All groups share one centre, and each spreads out both ways along 8 directions, with some noise.
Some rows, each with its group after it:
[-13  27   8 -30 -11 -29 -19  13   4 -10  -5 -21  19   7 -18  -4   3  35
   2]
Giru
[-19  11  -6 -15   2  15  19   5   7 -16  -6  18   7   7   6   7  12  -4
   5]
lavaz
[ -5   6   5  -5 -19 -14 -16  -9   0 -11   8   6 -12   2  14 -12   2  18
   6]
Pozol
[ -4  11  10  16 -21  -9 -12 -17 -29   9  26 -19 -18 -30   1  -8 -25  16
  -7]
fuvim
[  6   1  12  -6  32 -27  -3  12  48  -1 -13  -2 -13  24  -1  13   7 -19
   8]
lavaz
[-25  27  14   0 -17  -3  10  -7   2   2  -1 -18 -23  -6  -8   3 -22  15
  -8]
Giru
[  6   8   6  -2  22   5   1   0  17   2  -6  23 -38  10  -7  42 -21 -40
   1]
sar
[-13  13  11   4   0  21  19 -10  -4 -16   1   4  -9  -5  -3   6  -7 -19
   1]
roz
[ -7  22   2   3  -9   1 -15   5   3   0  10  -7  -5  -9 -35  17 -20  -5
 -18]
lavaz
[-12  12   3  -8 -20  11  -3  -9   1 -18   3   4  -1  -9   0   0   7   8
  -2]
Pozol
[ 25   1  -1 -15   2  -6 -22  13  13   1 -13  12  -4  13 -26  27 -12  -9
  -7]
Pozol
[ -5  16   6   4  10   2 -23   2  18  -9   5   4 -15  -2 -33  20   2 -18
  -4]
Giru
[-24   5   1 -13  -2 -27 -15   6 -27   0   5 -10  17  20   2 -29   1  29
  14]
roz
[-12   1 -13   3  25  23   1  16 -32   3   2   3  18  -8 -27   2   6  -9
  -2]
Pozol
[-28  -2  -1  -6  -2  -7  -3 -11 -22 -11  21   6  13   0  28 -17  10  12
  19]
sar
[ 12  -7   5  12   5  -8   1  -9   6   1  13  13 -10   4  17   6 -13 -25
   4]
fuvim
[-18  -8  -5  14  16   9   2  -6 -11 -15  13  24 -11   5  23 -16  23 -15
  16]
roz
[-37  21  -8 -28 -24 -19 -24   4   8 -21   4  20   0  31   2  -8   9  31
   8]
Pozol
[ -5   2 -10 -17  15  23  37  10   1 -13 -13  18  12   0  18   5  22  -5
   8]
fuvim
[ -3  15  -2  -8 -14  -2 -27   7  -5  -1   2   6  -9   6 -34  17 -16   5
 -10]
Pozol
[-29  17   7 -10   4 -30   2   5  -3   7  -9 -13 -23  22   4 -15 -10  26
   9]
Giru
[  5   1  -4  -6  20  -5   8   8  24   0  -2  13   0  16   2  20  -5 -25
   2]
fuvim
[ -7  -3 -17  -1   8 -21 -15  12  15   9  16   2  12   4  11  -6  14  14
   1]
roz
[-17   9   3 -11  21  -7   8  10  11 -12 -11   4   6  28 -11   5  -1 -14
   8]
roz
[  8  -7   4  -9  42 -20   2  14 -21   5 -16   9 -14  34   2   0 -10 -22
  17]
roz
[-16   7  -7 -16   6  -1   1  14   0  -5  -2  -7  30   4  -9  -3  16  14
   3]
Pozol
[ 18  19  10 -14  36 -25   4  18 -12   1  -4  -1  -7   3   4  11 -10 -13
   9]
Giru
[ -6  -4   0   9   3  18  22 -13 -30   5   7   0 -16 -26  29 -10   3   7
   8]
lavaz
[-28   8   5  -7   4  -9   4  -6   1 -16   3  10 -11  14  21 -14  13   6
  17]
lavaz
[-22   9 -11  11  -2   2  12   2   0   5  22  -2  10 -11  11  -4  -1   3
  -5]
roz
[  9  16  -6 -11  21   8 -12  15 -18 -18  13  21  11  -8 -11  14   7 -20
   4]
Giru
[ -9  15  -8 -23   2 -22 -11  24   5   3  -9 -11  23  21 -24  -1   0  23
  -1]
fuvim
[-31  13   2 -10  21 -14 -11   7 -35 -12   0  22 -24  22  12 -21  11   7
  24]
Giru
[-22  15   3  -1 -15  12  13  -8 -30 -10   7  -1   4  -8   3  -8  -8   6
   1]
roz
[ 11   1  14 -10  -1 -10 -18  -4  28 -13  -8   2 -13   8  -3   7  11   0
   5]
sar
[ -9   8  -3  13  -8  -7 -14  -1 -25   5  18  11  -9   8 -14  -2 -26 -12
  -5]
fuvim
[-39  12  -8   0  33   0 -22  10   1  -6   7  26 -15  27 -30  20   1 -26
   7]
sar
[-24   3 -15  -7  10  -7 -21  10 -35   0   7  28 -12  26   1  -8  -1   7
  12]
sar
[-18  -4 -22 -15  14 -11   4  15 -25   4   5  22  14  27  27 -16   8  14
  15]
Pozol
[-10 -12  11  34 -11  10   2 -25  43   7  -1  -9 -38  -2  -1   5  -2 -13
  -9]
Giru
[  1   6 -18  -8   7  13  42  12 -15  12   5  11  16  -3  20  11 -13  -5
  -3]
roz
[ 15 -15 -10   0   7  11 -16   6 -13  -4   1  14   9  -9   1  -4  23   5
   2]
lavaz
[  0  11 -13 -11   2   5   5  19  -4   3 -12  17  -5  11 -11  10  -5   2
  -9]
sar
[-26   4  -2  -4  28 -14 -11   9   3   0  -5   9 -19  22   0  -1  13   2
  15]
lavaz
[-26  22 -18  -6   2  10   7  20 -39   8   4   5   3   2 -19  -4 -12  14
  -7]
fuvim
[ -6  10  -5 -26 -12   5  33   3  19 -11  -5   7  24   5  27   5   6   8
   4]
Pozol
[  7   5   8   3 -27   7 -10  -7   0 -15   0  -9  -4 -23  -3 -25  19  27
  -6]
sar
[-25   7 -16 -13  30 -26 -14  28 -13  22  -8  -1  -3  24 -14   4  -2  23
   7]
lavaz
[-10  12  -4   5 -18  -4  -6  -1 -16  -1  21  11   5  14 -12   5 -31 -17
  -8]
fuvim
[ -8  24  10 -10   2 -24 -39  10   8 -10   2 -11  -3   5 -33   4   2  12
  -1]
Giru
[-19  10  -9 -14   3 -19 -11   8  11  10  12   5   5  13   0  21 -12   7
   4]
fuvim
[-11  12  -3  11  31  10   4  12   2   8   3   4 -12  -2 -24  20 -10 -27
  -6]
Pozol
[  0   0   0  11 -15 -18 -16  -7 -23   6  24   4  -2   6   3  -6 -30  -7
  -2]
fuvim
[ -8  -9 -17   6  13 -21 -13  11  -8  14  18  10   2   7  17 -14  11  10
   7]
roz
[ 14   8  18   9 -23 -11 -28   0  -2 -20  -4 -13   7  11 -38 -28  -1  -5
 -12]
fuvim
[-21   5  -3 -22  -2 -23 -32  -2 -18  -3   5  21 -16  29   6  11 -13  12
  19]
sar
[  3 -12  -2  -6  27   2  -2   1   5 -12  -9  38 -22  24  22   7  19 -24
  19]
sar
[ 17   4   8   6  10 -17 -37   1   0  -4  12  -5  -4 -11 -17   4   4  -7
  -1]
Giru
[-21   7  12   0  -7 -18 -22  -6  20  -6  -4 -10 -20  12  -8 -11   8  17
   4]
Giru
[-25  15  -9  10  -9   9 -10   0 -16   2  23   8  -8 -14 -11   1  -6   5
  -9]
roz
[ -6   8  -6  -9  32 -20   3  18  17  16   0   2   0  21 -11  30 -18 -21
   2]
sar
[ 22 -15  -8 -30  15  -5  19  10  12  -3 -22  35  -4  28  37  14   7  -8
  16]
sar
[ 10  -7  13  10  11   4 -15 -11  22 -21   1  14 -22  -1   2   2  21 -26
   7]
lavaz
[  2  11  -8  -5 -14  26 -16   5   2 -14   3  12  14 -11 -36  20   5  -7
 -16]
lavaz
[ 14  -5   8   6  19  20  12  -3  18   4 -11  -9 -20 -27  -2  21   9  -9
  -4]
lavaz
[ -3  -2   9  21   5  21  -7 -17 -17 -13  12  15 -30 -17   5  -4   7 -22
   4]
Pozol

New rows. What belongs after each?
[  9   7  15  -7 -28   7   2 -15  25 -28  -2  -5  14  -5  -1  -5   9  -4
  -3]
fuvim
[  5  17   3 -13 -28   7   4   0   0  -8  -4  -8   3 -12  -4   1  -1  24
 -11]
sar
[ 25  -7  -1 -19  -3  -8 -21   4   2  -4  -8  10  -5  -5  12   2  17  20
   7]
roz
[  1   8  -5 -12 -11  -8  -1  12  -5  -9  -4   0  25  20 -12 -11  -6  -2
  -5]
fuvim
[ -8  35   6 -21   7 -10   5  16 -16  -7   1  -6   0  -4 -14  11 -16   4
   0]
Giru
[-12   8   3  -6   3  15 -33  -2 -16 -24  -4  32 -29   7 -19   5  19  -4
   7]
roz
[  0   4   2  -2 -22  19   1 -11 -21 -15   1  18 -17 -14  15  -9   5  10
   0]
sar
[ -6  10  -5   1  39  17   7  26  -6  -6 -21  14 -18   8 -28  -2  21 -14
  -2]
fuvim
[ -6  19  16  -9  33 -16  -9   9   7 -15 -10   8 -31  15  -7   8   6 -15
  13]
Giru
[ -1  12   0 -22 -28  -1 -43   4   0 -17  -7  18  -3  16 -32  10   1  14
  -4]
Pozol
[  1  18  -3  -5  18  -2 -13  15   2   0   6   6  -5  -1 -33  25 -10 -19
 -10]
Giru
[  1   2   4  -6   5 -22 -17  10 -14   6  -5 -22   1  -4  -3 -27  13  31
   4]
fuvim
[  1 -18   0  19  55 -21 -16   7  13   4   6  10 -16  17   3  -6  20 -33
  17]
sar
[-10  12 -11 -17   1  18   9  10  12 -13  -9  22   7   2  -6  20  10  -3
  -3]
roz
[ 11  -4   8   4  -3   2 -24 -10  10 -12   5  11 -23 -14   5   1  20   0
   3]
roz
[  7  12  -4 -13   4  -5  -1  13   7   7 -11  16 -21  16 -12  34 -26 -12
  -5]
sar
[-17   7   3   2  -7  -5  -4  -4  -8  -7  15 -14  13 -12   2 -17  10  15
   3]
sar
[ 16  -8  -8  11  20  14 -19   6   3  -6  14  22   3  -7 -14  19  10 -34
  -3]
Giru
[-31   5  10  13  22 -18 -22 -11   6  -7  25  -7  -1   4  -5   2   3 -15
  15]
sar
[ -7   9   4  16  14  25  23  -3  25 -14   7  -6   8 -22  -6   4  20 -28
  -6]
sar
[  1   0  16 -14 -14  -8 -28 -20  -1 -19  -4  27 -37  15  14  12  -2   0
  18]
sar
[ 10  -5  -7   8   7  29   9  -3  -1 -13  10  25   7 -16   3  15  12 -30
  -3]
Giru
[  8  31   9 -21  16  -8  37  15  10   2 -13 -13   0  -4   1  23 -24  -7
  -2]
Giru
[ -4  14  -1 -25   2 -25 -16  14   7  10  -7   4  -8  25 -14  29 -29   6
   1]
sar
[ -2   3  11   1  -7 -10  -4 -11   1   1  11 -15  -7 -20  15  -4   1  17
   6]
fuvim
[  1   8   2  23 -16   4   6 -12 -37  11  28   2 -15 -13   3  -1 -41 -19
 -10]
fuvim
[ -4  20  16   5  14 -14   2   3  45   3   1 -33  -4 -10 -24  18  -6 -10
  -9]
Pozol
[ 22  -8  -7  -2  14 -16  10   8  -1   2   6  15  15  16  23  -4  -7 -20
   5]
lavaz
[  2  10   6 -29 -28 -19   5  -7  37 -18  -4   6   4  14  33  -1   8  22
   7]
Pozol
[ 18  -6  -4 -27  13  18  -5  15  28 -23 -28  27  18  21 -15  27  24 -19
   5]
Pozol
[ 11  -4   2   8  -9  -4 -13  -6   9   2  12  -9   7 -14  -4   1   3   2
  -5]
Giru
[ -9  14  -2   2  -3  34  10   3 -16  -9   2   7  -1 -18 -27  19  -7 -16
 -11]
Pozol
[  2  -3 -22  -2 -20  -2 -21  13  14  14  14  -9  45  -5 -31  17  -5  13
 -19]
Giru
[ -6  19  26   5   0  -7  -4 -13  15 -13  -3 -13 -36  -9  -4  -1  -3  -5
   2]
Giru
[  2  -4 -29  -1   8   9  -7  18 -24  11  18  21  27  -3 -12  13  -5 -10
  -7]
Giru
[ 10   4  -4  11  51   5  13  22  10  11 -15  11 -31   7 -18  22  -2 -37
  -5]
fuvim
[  7  -1  -9   7  33 -26 -31  18 -20  16  12   8 -11  11 -16   4  -9 -12
   3]
Giru
[ -4  14 -15  -9  26  23  39  17  -6   2  -4  27   3   5   4  27 -13 -34
  -3]
Giru
[ -9  11  -5  25   1   8  -1   1 -41  11  19   9 -24  -7 -12   1 -35 -23
  -9]
fuvim
[-29  20 -16 -10  10   8   3  15  -8   4   6   9  -5   1 -17  15  -5   4
  -2]
fuvim
[-15   9  -7 -16 -10   4  -1   3  -6 -12   1  15   9   7   4  -1   6  11
   4]
Pozol
[  7   9 -22   1  13  13 -15  17 -16  12   7  34 -28  -6 -15  29  -8 -10
  -9]
roz
[ -6  15  15 -10 -23  14   7 -20  32 -23   5  -4   5 -20   5  14  10   3
  -1]
fuvim
[ -3  15  -1 -22   2 -19   4  15  24   3 -10 -15  19  13 -10  11  -3  17
  -2]
Giru
[-21  -4 -21 -15  21 -12 -16  17 -31   0   2  36  -3  35  12 -11  11   6
  20]
sar
[-29   7  10  12  37 -20  -4  -1   2  -1   4  15 -45  27  14  -6   0 -22
  21]
lavaz
[  6  11  18 -18  10 -20  -8  -5 -25 -28   2   6  -6  -5  31 -28  26  14
  25]
Giru
[-13   7  10   4  23 -13 -17   0  21  -6  -1   2 -31  12  -9   6   4 -12
   8]
lavaz
[ -2   8  -8  -9  33 -10  21  22  18  10 -11   8  -1  21   1  20 -10 -18
   2]
lavaz
[  3   7   3   1 -25   4 -13  -9  -8 -17  15   5   8 -13  -3  -8   5   6
  -5]
lavaz
[ 13 -14  -7   6  27   7  -7   4   7  -7   4  28  -3   6  10   6  21 -29
   8]
Giru
[ -6   2 -16   0 -10  27  16  -4 -34  -3  16  29  -4 -19  28  -4   5   6
   2]
roz
[-10  10  21 -20   0   0 -23  -4 -36 -26 -19   7 -19  18 -16  -8   0   4
  16]
roz
[-26  12  -6   7 -24  20   0  -8  -6  -2  12   0  -2 -11 -13   3  -7   8
 -12]
Giru
[-39   6  11 -12  -6 -11 -27 -18  -1 -26  17   7   9   9   7  -9  20  10
  24]
sar
[-22  30   8   4   0 -19   3   3  31   5  12  -9 -27   3  -8  17 -24  -7
 -10]
Pozol
[ -3   3   9  16  19 -18   6  -4   7  11  20 -28   9 -16   3  -1  -7  -9
   2]
sar
[ -4  20  -9 -11  21 -20  -2  31  35  14  -9 -21  23  15 -40  20  -8   2
 -15]
sar
[-17  22   2 -32 -16  10 -12   5  26 -26 -15  18  -3  18 -21  24   7   5
  -1]
sar
[  7   9 -13 -25  -4   7   4  15  10   0  -6  14  11  -1   2  19   8  14
  -4]
roz
[-21  17 -14 -26 -10   0  -8  13 -20   2  -2  21  -3  21 -11  16 -17  16
   0]
sar
[-11  -3 -11   5  55 -19  -7  26  -4  17   0  -3   2  18 -16   3   5 -16
   8]
Pozol
[  4   6  -9   3  -7  14  10   1 -16 -11  15  27  10  -1   4   3 -10 -24
  -5]
lavaz
[-14  19  -1  -3   8   1  -6   6  28  -8  -1  18 -22  16 -20  25  -6 -21
  -5]
Pozol
[-19  17  15  -3  -2   7  10 -12  48 -30  -1  13 -20   2  12   8  21 -17
   5]
Pozol
[ -9  11   4  -7 -11  15  -2   1  14 -27  -3  13   6  10 -16   1  11 -13
  -2]
fuvim
[-18   7   3  -7 -11  -4  11 -13 -30   0  16   1   6  -7  25  -4 -14  11
  12]
sar
[-48  13   6  13  17  -3 -12  -7   8 -21  17   1 -15   1   3 -23  31   4
  14]
Pozol
[ -3  10  -4   7  11   4 -13  10 -13  10   4   4 -15   0 -31  19 -18 -15
  -9]
Pozol
[-35  22 -11 -15 -22   7  -8   2 -13 -11  13  12  14   6 -11   5  -6  14
  -2]
fuvim
[ 14  -9   3  16  -6  -7 -36 -12 -28  -4  26   2   1 -25   4 -15  11   5
   3]
Giru
[-23  -1 -26  -6  15   8  11  20  -3   8  -2  24   8  24  -1  10  -1  -4
   1]
Giru
[-23  16   6 -12   6   5 -26   1  28 -26 -10   7 -10   3 -23   1  38   9
   5]
fuvim
[ 11  16  12  -9  -5  19  13  -5  -1 -11 -10   1 -14 -14  -9  21 -13 -13
  -6]
roz
[ -7  14   8   5   5 -10 -25   4  17  -1   5  -9 -12   1 -32   7  -2  -1
  -8]
sar
[  5 -20 -13  -6 -11   9  14  -2  13  -3   2  10  35   2  27  -6  22   9
   5]
Giru
[-28   2 -10 -12  37 -25  -2  12  -4  10  12  13  10  33   6  19 -12 -18
  20]
sar
[-18   9  -2 -15   3  20  -5   2 -28 -22  -9  28 -12  11  -9   3   8  -7
  10]
roz
[ 15   4 -13   1   5   3  24   8  36  12   7   1  10 -19  17  21   3  -7
 -10]
roz
[-27   3  -6   5  41 -13 -15  12 -28  -1   0  31 -39  32   1  -9   4 -16
  19]
Giru
[ 15   5   7  -1  14  23  24   3  22 -16 -16   7  -4  -3  -6   7  11 -26
  -5]
fuvim
[ -6   8  -3   3 -14 -28 -39   4 -26  -5  23   8   9  16  -8 -21  -9   9
   0]
lavaz
[ 26  -7   2   5  26 -21   4  14  20  14  -7 -12  -1   1   7  -2   6  -7
   0]
sar
[ -2 -12  -6 -12  -1   3  -2  -3 -13 -19  -3  22  13   7  28 -20  29  11
  18]
Pozol
